The first 6 rows are patterns. Each new row is the sum of 2 different patterns, raised or lowered, with some noise. Before adding, each is slid sideways (what falls off one end comes back at the other) and multiplied by a number that may be negative. Names go in the order of the patterns.
Known rows, each followed by the names of its patterns:
-21	18	33	14	13	-8	22	3	-15	35	-14	-4	-15	-29	6	34	39	-30	18	6	27	7	-17	-11	-34	-20	13	17	17	31	32	29	10
S
23	-8	37	-5	24	-41	-10	26	22	-41	-9	-40	-1	-7	14	38	-9	-25	33	-19	-21	9	30	-7	-25	20	9	17	14	-39	-11	-11	39
N
39	10	30	-24	35	35	28	-41	-7	17	21	27	-32	14	12	37	13	-18	25	33	-10	24	-22	10	-32	-41	38	41	-19	-10	-10	-34	-36
M
0	-3	-30	-32	10	-18	-10	-12	-12	-31	-15	-26	14	36	8	-26	20	23	-37	0	36	-28	4	35	5	-25	-7	20	-25	-10	-1	18	40
B
37	29	-1	39	-9	37	34	-5	2	27	3	-39	-33	20	-13	29	-12	-35	16	18	9	-41	-33	36	-15	-3	-3	4	3	2	8	-12	20
F
10	6	-33	-6	-22	18	0	-39	23	-36	28	-22	-37	-19	23	-24	31	12	2	-30	24	-12	36	-3	36	-30	24	24	-19	-2	11	-38	16
L

New rows. What belongs after each?
-4	59	32	75	12	25	57	39	16	48	-16	41	6	-2	32	51	-7	29	20	-29	11	30	49	35	-16	39	65	29	17	25	34	21	62
M L
-19	14	11	-18	29	-38	-12	-20	-19	-17	16	-44	28	-2	-31	-9	-10	-30	0	-44	21	-11	37	-25	-14	-8	18	-39	-18	-18	-42	-62	-9
S L
-19	-15	-30	-17	-24	-6	27	19	-8	3	32	-40	16	36	-33	-4	31	-4	-53	-35	17	-32	5	-17	-21	26	1	-5	-54	-50	19	-28	-19
B F
0	-18	22	7	-6	30	-37	19	-12	-14	48	21	-36	-29	15	-32	-25	8	4	35	-4	48	40	11	-37	-14	-10	-4	-1	-25	26	-4	1
S M
26	35	6	15	72	81	-9	55	12	54	3	-22	40	21	-5	26	30	16	25	80	54	54	-14	62	77	58	4	11	54	37	28	32	20
S M
-40	-7	-22	-55	-29	-71	-43	-33	-28	-15	-69	-67	-43	-41	-46	-1	16	-52	-60	-37	2	-84	-54	-24	-28	-27	-15	-43	-68	-18	-28	-60	-63
M B
-1	-66	-78	-30	-12	-59	-46	26	3	-66	0	-54	-39	-1	-25	-36	-46	24	5	-56	-24	-51	-24	-27	-10	-8	-40	-9	-36	-52	-44	-8	-47
B F
-37	45	-29	-6	-10	28	0	22	1	24	-26	20	-21	-29	3	-8	-3	54	-14	-18	-5	24	16	11	-7	19	19	2	40	-2	48	37	4
S L
-20	-32	-45	-9	-53	-90	-45	15	-32	-73	6	-58	-67	14	-51	-82	-47	13	-10	-79	-4	-25	-33	-58	-78	-38	-39	0	-19	-70	-39	-27	-50
B F
-19	-52	-37	-80	-50	-58	-50	-31	-65	-65	-2	-67	-78	-44	-23	-43	-73	-29	-26	-47	-22	-70	-40	-30	-15	-43	-70	6	-56	-27	-87	-50	-11
S N
-54	16	-7	-44	-32	-47	17	-18	-38	-22	-22	-13	-34	15	42	-68	-49	-18	-6	-29	36	5	-71	-16	-45	1	-28	-61	-54	24	11	-32	-23
M L
-24	-71	-51	-29	-46	-72	-35	-74	-19	-16	-18	-86	-51	13	-37	-42	-41	-15	-9	-23	-64	-6	-30	43	3	-52	-29	-61	-16	-10	-63	-11	-18
N F
-43	-4	31	44	13	2	-24	-16	-22	29	28	-7	-18	29	-29	-21	-4	48	34	-4	6	36	45	-8	-21	34	-23	48	60	8	23	-1	45
N B
-43	-17	-56	-43	-16	-29	-60	-53	-77	-28	-36	-43	-7	-68	-10	-47	-54	-42	-8	-43	-2	-42	-60	-64	-8	-56	-37	-18	-20	-80	-7	-25	-72
B L
-1	76	35	7	37	41	35	22	-23	54	90	-13	51	-7	16	30	70	12	67	-18	40	46	72	-28	30	5	41	11	29	16	11	69	36
M L
-51	-34	-54	-12	-3	-24	-19	-55	-78	-50	-29	-51	-49	-61	-59	-34	-46	-3	5	-35	-65	-30	-36	-79	-50	-13	-44	-39	-27	-39	-60	-33	-33
S B
30	25	37	-20	23	-40	-11	20	-6	-42	19	0	-65	-76	3	-14	-4	-40	-65	-14	26	-5	-54	-81	0	-28	-50	-19	-36	11	-15	-33	-45
N F
-55	-13	-41	-2	-8	12	38	-19	-5	59	8	-26	44	13	25	8	13	10	40	13	-74	-43	8	20	43	-20	-3	8	34	-31	-50	-12	52
N F
41	-12	-20	45	-21	49	-3	82	12	14	15	45	28	66	-2	38	17	-8	9	39	-22	49	39	-10	8	7	58	-11	-11	-6	24	41	52
N L
-1	23	-9	45	19	16	93	13	48	34	23	-7	62	46	47	56	71	16	41	20	92	15	69	7	79	95	17	36	25	-24	64	35	38
B L
35	-3	52	74	-26	-9	-13	71	23	-42	14	48	24	1	0	-4	33	17	-10	-43	-20	33	-39	1	-9	-31	38	7	14	43	28	19	13
M F
-14	-8	7	57	64	-8	6	11	9	27	8	21	3	28	54	-10	39	26	-11	2	3	38	22	17	21	-21	6	-13	-26	37	-3	-41	10
N F
-2	-26	3	-35	-25	-62	-58	7	13	-72	18	-25	-12	-36	-37	-13	-34	-48	-92	-84	18	-42	1	-88	-90	-16	-58	-26	-100	-27	4	-77	-62
N F
35	9	-37	24	43	31	-22	11	5	-41	6	-30	-13	34	3	-9	-46	-38	31	0	18	-40	64	37	-53	-16	80	-12	51	37	16	-32	-39
N B
-27	-31	-26	-21	-39	-63	-49	-32	-74	-61	-51	-66	-19	-54	-38	-21	-45	-68	-49	-25	-32	-69	-34	-44	-36	-31	-55	-58	-40	-21	-11	-51	-46
S F
-54	3	12	2	0	3	15	-45	-38	-13	-32	20	-4	-7	-64	-38	-20	-25	32	-20	11	22	-9	-55	32	31	8	-2	31	-12	-57	-1	34
N B
30	43	11	30	64	12	46	20	82	87	43	44	40	35	47	21	53	29	37	-44	-6	14	39	33	-7	9	43	34	68	-28	-13	53	39
F L
22	26	17	15	53	18	57	15	2	24	-9	47	52	4	8	-26	48	-43	25	21	-4	-19	16	-23	-30	-26	52	31	-1	-18	43	-10	-12
N F
4	51	40	46	-2	8	14	-34	37	20	-27	41	38	-3	0	55	64	-8	22	-12	20	79	21	20	-14	29	52	-31	37	6	57	27	0
N F
-15	32	24	0	-26	-9	25	2	12	-10	19	-3	-5	-20	32	7	30	-7	4	-16	-6	36	32	-29	34	39	-19	-14	34	10	-5	20	-1
N B
12	64	-22	10	-14	85	32	-33	50	25	15	49	8	10	9	56	9	6	-18	21	20	9	15	-32	45	51	15	-1	76	26	-8	31	18
F L
-73	-25	11	-33	-26	16	-6	-101	-76	-39	-32	-32	-72	-90	10	-12	-40	-92	-88	24	-59	-45	-65	-43	-21	-52	-53	-37	-33	20	-13	-13	33
M F
-58	-81	-33	-6	-30	-3	-1	-65	-55	-59	-23	-42	-24	-41	-8	1	-17	-72	-48	35	-57	-28	-23	-30	-28	-48	-33	-37	-49	-8	-17	35	16
M B
-70	-14	-60	18	-23	0	-35	-28	-11	-55	-63	20	-51	-23	-25	-32	-77	-23	-9	-89	-20	-62	11	-14	-66	-50	-39	-84	10	-38	-37	-71	-17
B L
-25	-52	-36	-41	-58	-36	-2	-34	-39	-7	-54	-55	2	-34	-58	-48	-7	-34	-63	3	-44	-40	-63	-86	-40	-17	6	-35	-37	-24	-16	-28	-42
S B
-3	56	15	-1	16	59	-3	81	74	61	2	90	12	99	59	58	4	79	57	-20	1	59	-13	72	31	6	16	40	18	14	3	26	40
F L
17	-46	-42	-15	-9	-71	-50	-8	-2	-57	20	-1	-20	-57	-46	-30	3	5	31	-52	9	2	-24	-9	14	-30	14	-30	-55	-49	0	-55	-35
B L
-10	-51	-17	-33	-26	21	-26	-24	36	-40	-29	0	17	-16	-22	13	10	-11	-20	-61	-13	-40	8	28	-22	-2	-6	3	-77	-30	24	8	-68
N B
0	43	14	30	-18	35	-34	44	-51	-11	-44	78	-5	-22	19	-5	29	38	-12	-25	-3	60	-1	11	4	-6	72	-18	76	21	3	18	48
M L
-33	-13	-52	6	14	4	-6	-5	-22	-63	10	-2	-33	-28	6	5	-21	8	16	-38	-30	-25	-21	-11	-34	-24	-16	-44	-26	-32	-28	-12	-33
S B
-26	13	-19	-30	-33	-9	-29	-47	-56	-4	-59	-44	-56	-49	-41	-45	-6	-73	-92	8	-54	-70	-46	-18	-32	-58	-15	-44	-25	-26	-48	-40	-8
B F
7	-28	-76	14	24	-71	-17	-21	-48	-80	10	-30	21	-46	-20	33	-25	-37	-45	-41	-18	23	-71	15	0	12	-34	-19	-9	38	-34	30	-65
M L
-70	-13	-53	-22	2	-68	-54	-16	-55	0	-4	4	-73	-50	-25	9	-55	-38	-29	-75	-79	-21	-2	-39	-16	-21	-23	4	-50	-10	-38	-39	-19
S N
-44	-15	-50	-22	-59	0	-30	-17	3	20	-31	33	11	-45	-23	-3	-34	10	-5	6	-23	-23	-12	-32	-3	-28	-3	12	-22	11	-33	-35	-31
N B
38	-8	27	21	-25	44	10	16	-21	-13	1	46	39	-34	41	-9	50	0	-22	-8	7	-17	41	32	26	14	52	24	43	-1	52	13	39
S L
-74	-66	-98	-8	-62	-45	-54	-18	-36	-25	-38	-17	-46	-15	-48	-51	-1	-45	-29	-38	-21	3	-46	-38	-21	-55	-36	-63	-69	-20	-2	-72	-78
M F
0	23	-14	27	18	-55	29	34	31	13	10	54	3	16	8	28	67	46	9	-56	-16	42	-39	-4	23	51	-11	15	-11	21	19	73	21
N B
36	-44	23	-1	-38	-34	-36	-51	5	-32	-6	-41	-35	-62	-2	-8	-69	-8	-67	-8	-18	-52	-34	-28	-59	11	-35	-17	-64	22	-29	-6	-41
N L
42	65	30	-2	30	53	-14	43	34	-6	42	54	23	21	57	72	7	39	14	55	84	24	23	14	43	63	0	39	29	30	15	26	20
B F
-7	-29	-7	-39	-37	-26	6	-2	-15	-6	-3	-59	-32	-39	-31	-62	-71	-4	-16	-53	-54	-26	-29	-51	-14	-2	14	-78	1	30	-24	-60	-5
M B
61	-22	19	23	-17	-36	0	32	18	-4	-26	-7	44	34	11	-20	10	-4	-5	28	9	80	21	-33	-32	79	11	48	-5	18	22	-7	53
S N
42	-16	32	-55	-39	19	-36	-1	1	28	7	-29	1	47	23	26	0	34	-29	-13	-10	39	-7	31	5	8	-49	0	25	-1	-24	-8	-36
N L
-28	-77	-12	-70	15	-10	-45	-54	13	-22	-19	-10	11	-65	6	-1	16	-42	7	-31	-20	-7	-37	-7	21	-54	-4	-32	-41	-40	-40	-46	-13
B L
29	-7	-6	22	7	-4	-21	30	-16	44	22	-21	-2	33	10	4	-25	-6	-38	-6	39	39	-43	-22	-2	-53	-25	13	37	34	-38	14	61
N M
37	53	29	6	27	83	35	22	53	53	63	28	9	3	57	30	15	-13	8	52	15	71	24	-1	26	23	-7	9	45	56	39	33	-14
S F
22	-34	-40	29	-22	16	-8	23	6	-28	-40	37	54	26	10	56	10	-34	-8	62	-40	-7	28	43	-8	-4	21	-32	19	2	20	28	2
M B
-70	-36	-23	-20	-46	-25	1	5	-49	6	-17	3	-1	-16	-13	-48	24	36	-65	0	9	-8	-37	-23	-6	-38	-12	-36	-35	-15	-16	-54	-24
B F
39	6	7	-17	-1	36	49	-8	49	-18	32	-36	30	12	8	3	9	-19	37	-4	15	33	32	3	51	-12	1	51	15	36	-24	41	46
N L
-18	-40	-36	-20	-23	-19	-48	-14	-38	-47	-58	-36	-62	-10	-14	-50	-11	-62	-38	-31	-76	-72	4	-3	-56	-73	-38	-1	-28	-31	-95	-53	-32
N M
72	7	32	23	21	-18	35	41	-36	35	-11	63	37	-13	1	21	-26	63	20	18	-16	36	-15	47	-2	70	24	56	23	20	43	1	-10
B L
